The groups are shells around one centre, one inside the other: the same stretched ball of 5 dimensions in 10 sizes.
Some rows, each with its group after it:
[ 2.73 -1.34 -0.78 -0.54 -2.73 -0.15  1.22  1.66 -0.71 -0.51 -3.54] -> Q983
[ 0.67 -2.22  0.55 -1.07  1.13 -0.19  1.77  0.59  1.29  0.24 -1.46] -> Q163
[ 3.34 -0.56 -0.92 -0.53 -2.94 -0.33  0.21  0.97 -0.95 -0.64 -4.35] -> Q983
[-2.21 -1.46  3.73 -1.05  5.50 -0.78  1.82 -1.15  1.16 -1.81 -0.86] -> Q983
[ 0.13 -0.38 -0.12 -0.14  2.37 -0.68  1.40  1.00 -1.18 -1.41 -1.70] -> Q983
[ 0.33  2.03 -0.37  0.02  2.85 -1.08 -0.71 -0.06 -2.03 -1.94 -3.50] -> Q125
[ 1.32  1.92 -0.25  0.10  3.91 -1.49 -1.41 -1.53 -2.23 -2.35 -2.98] -> Q863
[ 1.71 -1.02  2.26 -1.16  2.81 -1.04 -0.54 -2.84  0.90 -1.27 -2.46] -> Q410
[ 1.94 -4.04  0.18 -1.54 -3.04  0.57  2.88  2.08  2.36  1.48 -2.09] -> Q863
[ 1.46  1.00  0.79 -0.12  3.82 -1.49 -1.01 -2.09 -1.77 -2.62 -2.66] -> Q410
[ 3.01  0.37 -1.51 -0.40 -1.91 -0.47 -0.40  0.85 -1.19 -0.50 -4.39] -> Q863
[ 0.36  2.62 -1.04  0.24  2.82 -1.12 -0.93  0.31 -2.58 -1.98 -3.70] -> Q472
[ 2.74 -0.56 -0.29 -0.90  0.27 -0.64 -0.58 -0.91  0.35 -0.10 -3.18] -> Q515
[ 2.43 -0.17 -1.83 -0.32 -2.00 -0.25  0.58  1.92 -1.14 -0.24 -3.74] -> Q515
[ 1.66 -3.39 -0.91 -1.43 -2.60  0.62  2.63  2.61  2.31  2.10 -2.00] -> Q206
[-0.66 -2.07  0.65 -1.04  1.38  0.03  2.48  1.63  1.36  0.34 -1.37] -> Q163
[ 0.40  1.40  2.44 -0.23  4.43 -1.60 -1.06 -2.61 -1.77 -3.54 -3.28] -> Q125
[ 1.04 -3.96  2.58 -2.02 -1.26  0.30  2.27  0.11  3.35  0.84 -2.33] -> Q472
[ 1.25 -4.22 -0.65 -2.01 -1.98  0.87  2.77  2.28  4.09  3.40 -1.35] -> Q643
[ 1.79  1.68 -0.99  0.11  1.17 -1.06 -0.84  0.04 -2.43 -1.92 -3.86] -> Q206
[ 1.37  1.27  0.49 -0.05  3.39 -1.41 -1.00 -1.62 -1.96 -2.55 -2.97] -> Q206
[-0.44 -0.34 -0.22 -0.67  2.57 -0.39  1.08  0.99  0.35 -0.04 -1.88] -> Q515
[ 1.93 -1.26 -2.10 -0.54 -2.42  0.17  1.70  2.99 -0.24  0.72 -2.95] -> Q863
[ 0.19 -2.27  1.19 -1.68  0.59  0.12  1.47  0.41  2.78  1.19 -2.22] -> Q125
[ 0.41 -0.45  0.09 -0.20  2.25 -0.73  1.24  0.67 -1.15 -1.52 -1.82] -> Q643
[ 0.74 -1.94  0.29 -1.02 -1.17  0.13  2.04  1.86  0.88  0.23 -2.72] -> Q163
[-0.24  0.56  3.18 -0.68  4.17 -1.29 -0.44 -2.40 -0.55 -2.91 -3.11] -> Q472
[ 2.03 -0.21 -0.07 -0.95  0.96 -0.64 -0.64 -0.91  0.53 -0.06 -3.20] -> Q345
[-0.43  3.37  0.98  0.56  5.24 -1.81 -1.35 -1.40 -3.72 -4.22 -3.64] -> Q643
[-0.35  2.48  0.83  0.45  5.15 -1.65 -0.75 -1.11 -3.20 -3.73 -2.90] -> Q345
[ 1.76 -4.70  1.58 -2.28 -2.14  0.59  2.41  0.51  4.24  2.16 -1.95] -> Q125
[ 2.81 -0.47 -0.80 -0.79 -1.50 -0.37 -0.16  0.35 -0.07 -0.02 -3.89] -> Q206
[ 2.32  0.62 -0.29 -0.34  2.21 -1.16 -1.07 -1.45 -1.13 -1.40 -2.94] -> Q643
[ 1.53 -1.90  1.42 -1.32  1.93 -0.58  0.40 -1.53  1.67 -0.08 -1.88] -> Q515
[ 0.38 -0.67  2.08 -1.07  1.89 -0.65  0.33 -1.02  0.71 -1.13 -3.01] -> Q515
[-0.90 -2.44  2.43 -1.54  3.44 -0.28  1.78 -0.62  2.59  0.17 -0.93] -> Q206
[ 1.33 -2.08  2.31 -1.31  1.17 -0.54  0.78 -1.38  1.38 -0.79 -2.37] -> Q345
[-0.08  1.76 -0.25  0.22  4.01 -1.22 -0.23 -0.07 -2.35 -2.34 -2.59] -> Q345
[ 1.99 -0.47 -0.73 -0.67  1.10 -0.62 -0.03 -0.19  0.03 -0.11 -2.50] -> Q125
[-1.44 -3.40  2.65 -1.83  3.15  0.05  2.68  0.02  3.53  0.86 -0.39] -> Q410
[ 0.38 -2.07  1.12 -0.94  1.34 -0.31  1.88  0.48  0.83 -0.48 -1.59] -> Q163
[-0.87 -0.05  2.45 -0.94  4.08 -0.86  0.27 -1.33  0.56 -1.50 -2.44] -> Q863
[ 1.28 -1.67  1.88 -1.21  2.40 -0.73  0.35 -1.80  1.30 -0.67 -1.93] -> Q345
[-0.66 -0.55  1.40 -0.53  1.41 -0.44  1.68  1.09 -0.52 -1.63 -2.70] -> Q983
[ 1.14  4.18  0.03  0.76  5.32 -2.19 -2.79 -2.52 -4.37 -4.31 -4.03] -> Q472
[ 1.06  1.93 -0.12  0.15  2.26 -1.23 -0.83 -0.40 -2.59 -2.58 -3.77] -> Q163
[-1.37  2.21  1.89  0.44  6.30 -1.73 -0.18 -1.28 -3.15 -4.33 -2.37] -> Q643
[ 2.56 -4.05 -1.07 -1.93 -3.29  0.80  2.17  1.99  3.64  3.26 -2.06] -> Q410
[-0.96  2.92  0.25  0.66  6.47 -1.75 -0.71 -0.87 -3.48 -3.65 -2.28] -> Q472
[ 1.90 -1.31 -1.10 -0.95 -2.95  0.25  1.32  2.36  0.56  0.84 -3.74] -> Q410

New rows. What belongs after each?
[ 0.81 -2.11  1.96 -1.63  0.15 -0.11  1.02 -0.40  2.26  0.29 -2.87] -> Q410
[ 3.28 -0.04 -1.55 -0.46 -1.69 -0.49 -0.33  0.61 -0.93 -0.32 -3.95] -> Q125
[ 1.31  2.17 -0.61  0.11  2.86 -1.31 -1.35 -0.82 -2.36 -2.15 -3.58] -> Q345
[ 3.06 -2.75 -0.60 -1.65 -2.96  0.32  0.95  0.84  2.46  1.98 -3.12] -> Q515
[ 2.82 -3.87 -0.73 -1.50 -4.07  0.63  2.50  2.30  2.21  1.91 -2.48] -> Q410
[ 2.06 -1.61  2.49 -1.29  1.04 -0.78 -0.05 -2.26  1.07 -1.19 -2.97] -> Q983
[ 1.62  2.25  0.22  0.27  1.38 -1.35 -1.17 -0.67 -3.24 -3.30 -4.58] -> Q472
[ 2.18 -1.71  0.71 -0.87 -1.14 -0.34  1.05  0.27  0.15 -0.76 -3.08] -> Q125
[ 3.12 -3.29 -0.16 -1.91 -2.94  0.39  1.04  0.47  3.13  2.26 -2.93] -> Q863
[-0.23 -0.64  2.33 -0.86  1.93 -0.63  0.93 -0.41  0.13 -1.71 -2.92] -> Q643
[ 0.67  1.18 -0.27  0.03  0.37 -0.71  0.34  1.23 -2.24 -2.06 -3.99] -> Q472
[-1.94  1.43  1.99 -0.02  5.87 -1.31  0.40 -0.71 -1.75 -3.16 -2.13] -> Q410
[ 1.80  0.42 -0.32 -0.70  2.55 -0.94 -1.07 -1.41  0.02 -0.40 -2.76] -> Q983
[-0.94 -3.18  1.37 -1.44  1.40  0.24  3.10  1.52  2.50  0.85 -0.81] -> Q515
[-0.67  0.61 -0.05  0.04  3.14 -0.80  1.10  1.11 -1.69 -1.84 -2.08] -> Q125
[ 2.30 -2.34  1.35 -1.81 -0.46 -0.17  0.23 -1.22  2.69  0.91 -2.98] -> Q410
[-1.97 -0.88  2.06 -0.59  3.43 -0.49  2.28  0.93 -0.05 -1.68 -1.56] -> Q472
[ 1.20 -0.93 -1.44 -0.46 -0.99 -0.04  1.62  2.47 -0.41  0.15 -2.66] -> Q345
[ 0.95  1.90  0.27  0.24  3.79 -1.52 -1.00 -1.28 -2.71 -3.02 -3.07] -> Q206
[ 1.71 -1.90  0.61 -1.38  1.27 -0.38  0.42 -0.93  1.92  0.64 -1.98] -> Q515
[ 2.79 -0.67 -1.49 -0.46 -2.68 -0.16  0.72  1.80 -0.86 -0.19 -3.85] -> Q125
[-1.15 -0.34  2.09 -0.51  3.64 -0.79  1.32 -0.11 -0.46 -2.10 -1.99] -> Q345
[ 0.43  1.50  0.84 -0.39  4.26 -1.29 -1.20 -1.81 -0.96 -1.89 -3.01] -> Q345
[ 0.19 -3.79  0.83 -1.75 -1.01  0.60  3.06  1.97  3.18  1.79 -1.54] -> Q163
[-0.47  0.25  3.10 -0.70  6.66 -1.56 -0.57 -3.38 -0.08 -2.64 -1.58] -> Q410
[ 1.12 -5.10 -0.26 -2.10 -2.80  1.10  3.67  2.87  4.32  3.41 -1.11] -> Q410
[ 0.53 -3.76  3.23 -2.18  0.41  0.09  1.83 -0.92  3.81  0.78 -1.98] -> Q472
[ 0.71 -0.98 -1.24 -0.56 -0.78  0.04  1.81  2.65 -0.11  0.31 -2.60] -> Q345
[ 2.84 -3.22 -1.00 -1.20 -4.31  0.53  2.36  2.62  1.32  1.36 -2.91] -> Q643
[-0.23 -2.07  0.92 -1.51  0.26  0.22  1.87  1.24  2.36  1.06 -2.33] -> Q643
[ 0.12 -2.47  2.81 -1.51  1.06 -0.22  1.66 -0.49  2.00 -0.47 -2.26] -> Q863
[ 0.92  3.27  0.38  0.42  5.10 -1.94 -2.24 -2.36 -3.34 -3.65 -3.62] -> Q863
[-1.46  0.59  2.33 -0.45  4.65 -1.04  0.55 -0.79 -0.74 -2.50 -2.38] -> Q863
[-1.27 -0.96  1.20 -0.68  1.85 -0.24  2.19  1.58  0.15 -0.95 -2.08] -> Q643
[ 0.76  2.03  0.07 -0.23  3.91 -1.31 -1.54 -1.52 -1.41 -1.79 -3.33] -> Q410
[ 3.24 -0.45  0.11 -0.76 -0.92 -0.70 -0.61 -0.89 -0.36 -0.89 -3.95] -> Q863
[ 0.87 -0.89 -0.29 -1.27  0.73 -0.13  0.41  0.42  1.69  1.15 -2.71] -> Q983
[ 0.39  0.59  2.43 -0.49  4.94 -1.50 -0.76 -2.81 -0.83 -2.81 -2.45] -> Q206
[ 0.48  1.97 -1.15  0.29  2.32 -1.00 -0.26  0.83 -2.62 -1.95 -3.28] -> Q125
[-0.86 -0.74  1.51 -0.44  2.97 -0.65  1.74  0.53 -0.53 -1.81 -1.74] -> Q515
[ 1.19 -1.92 -1.40 -0.95 -0.55  0.17  1.82  2.13  1.15  1.37 -1.85] -> Q863
[ 2.33 -3.22  0.29 -1.80 -2.90  0.44  1.57  1.01  2.82  1.80 -3.00] -> Q345
[-1.04  3.17  0.53  0.70  5.78 -1.71 -0.71 -0.65 -3.78 -4.00 -2.91] -> Q643
[ 1.11 -1.39  2.24 -1.12  1.56 -0.69  0.47 -1.41  0.82 -1.19 -2.66] -> Q163
[-2.07  2.64  2.61  0.30  8.08 -1.94 -0.71 -2.30 -2.72 -4.45 -2.18] -> Q983
[ 1.12  1.80  0.10  0.36  1.85 -1.27 -0.46 -0.14 -3.22 -3.22 -3.81] -> Q863
[ 1.94 -1.73 -0.96 -0.71 -0.87 -0.12  1.48  1.49  0.22  0.30 -2.25] -> Q863
[ 1.07 -1.81 -1.29 -1.13 -2.27  0.48  1.94  2.90  1.39  1.65 -2.93] -> Q410
[-1.28 -2.06  3.30 -1.47  5.06 -0.64  1.38 -1.71  2.35 -0.62 -0.70] -> Q863
[ 2.38  1.54 -0.92 -0.32  1.71 -1.11 -1.74 -1.22 -1.26 -1.07 -3.81] -> Q983
[-0.88 -0.26  1.92 -0.93  4.91 -0.88  0.33 -1.38  0.81 -1.04 -1.66] -> Q206
[-1.82 -0.29  0.35 -0.50  3.57 -0.38  1.87  1.58  0.02 -0.60 -1.42] -> Q472
[-1.25 -3.06  2.87 -1.50  3.59 -0.24  2.53 -0.35  2.57 -0.11 -0.39] -> Q410
[ 3.71 -3.80 -1.44 -1.85 -5.96  0.93  1.92  2.53  2.99  3.05 -3.51] -> Q472
[ 0.09 -1.37  1.59 -0.93  0.03 -0.20  1.72  0.95  0.40 -0.97 -2.99] -> Q472
[ 2.68  0.17  0.22 -0.32  0.72 -1.05 -0.62 -1.12 -1.44 -1.91 -3.44] -> Q410
[ 1.90  0.82 -0.97 -0.14  1.11 -0.89 -0.45  0.04 -1.60 -1.28 -3.27] -> Q163
[-0.84  3.18  1.42  0.51  7.46 -2.08 -1.49 -2.44 -3.34 -4.30 -2.52] -> Q410
[ 0.50 -2.10 -0.08 -1.37  1.51 -0.02  1.38  0.58  2.32  1.47 -1.34] -> Q410
[ 1.06  1.31 -0.92  0.38  1.12 -0.95  0.28  1.12 -3.01 -2.40 -3.35] -> Q410
[ 1.08 -0.05 -0.03 -0.76  0.38 -0.43  0.19  0.42  0.01 -0.38 -3.45] -> Q206
[-1.11  2.69  1.21  0.22  6.20 -1.65 -0.96 -1.47 -2.53 -3.39 -2.78] -> Q863
[-1.62  2.70  0.72  0.63  6.39 -1.62 -0.14 -0.40 -3.40 -3.81 -2.24] -> Q472
[ 0.24 -0.44 -0.62 -0.54  1.86 -0.40  1.06  1.13 -0.06 -0.15 -1.97] -> Q206
[ 2.56 -1.88 -1.49 -0.97 -3.25  0.28  1.45  2.31  0.71  1.13 -3.30] -> Q206
[-0.12 -2.21  0.37 -1.20  2.06 -0.08  1.93  0.81  1.91  0.86 -0.97] -> Q125
[ 0.27  0.81  3.02 -0.41  5.17 -1.65 -0.89 -3.18 -1.21 -3.48 -2.69] -> Q863
[-0.24  0.68 -0.67  0.02  3.65 -0.88  0.69  0.75 -1.51 -1.39 -1.73] -> Q472
[ 0.61  0.75  1.97 -0.82  4.52 -1.32 -1.32 -2.90  0.05 -1.77 -2.85] -> Q863
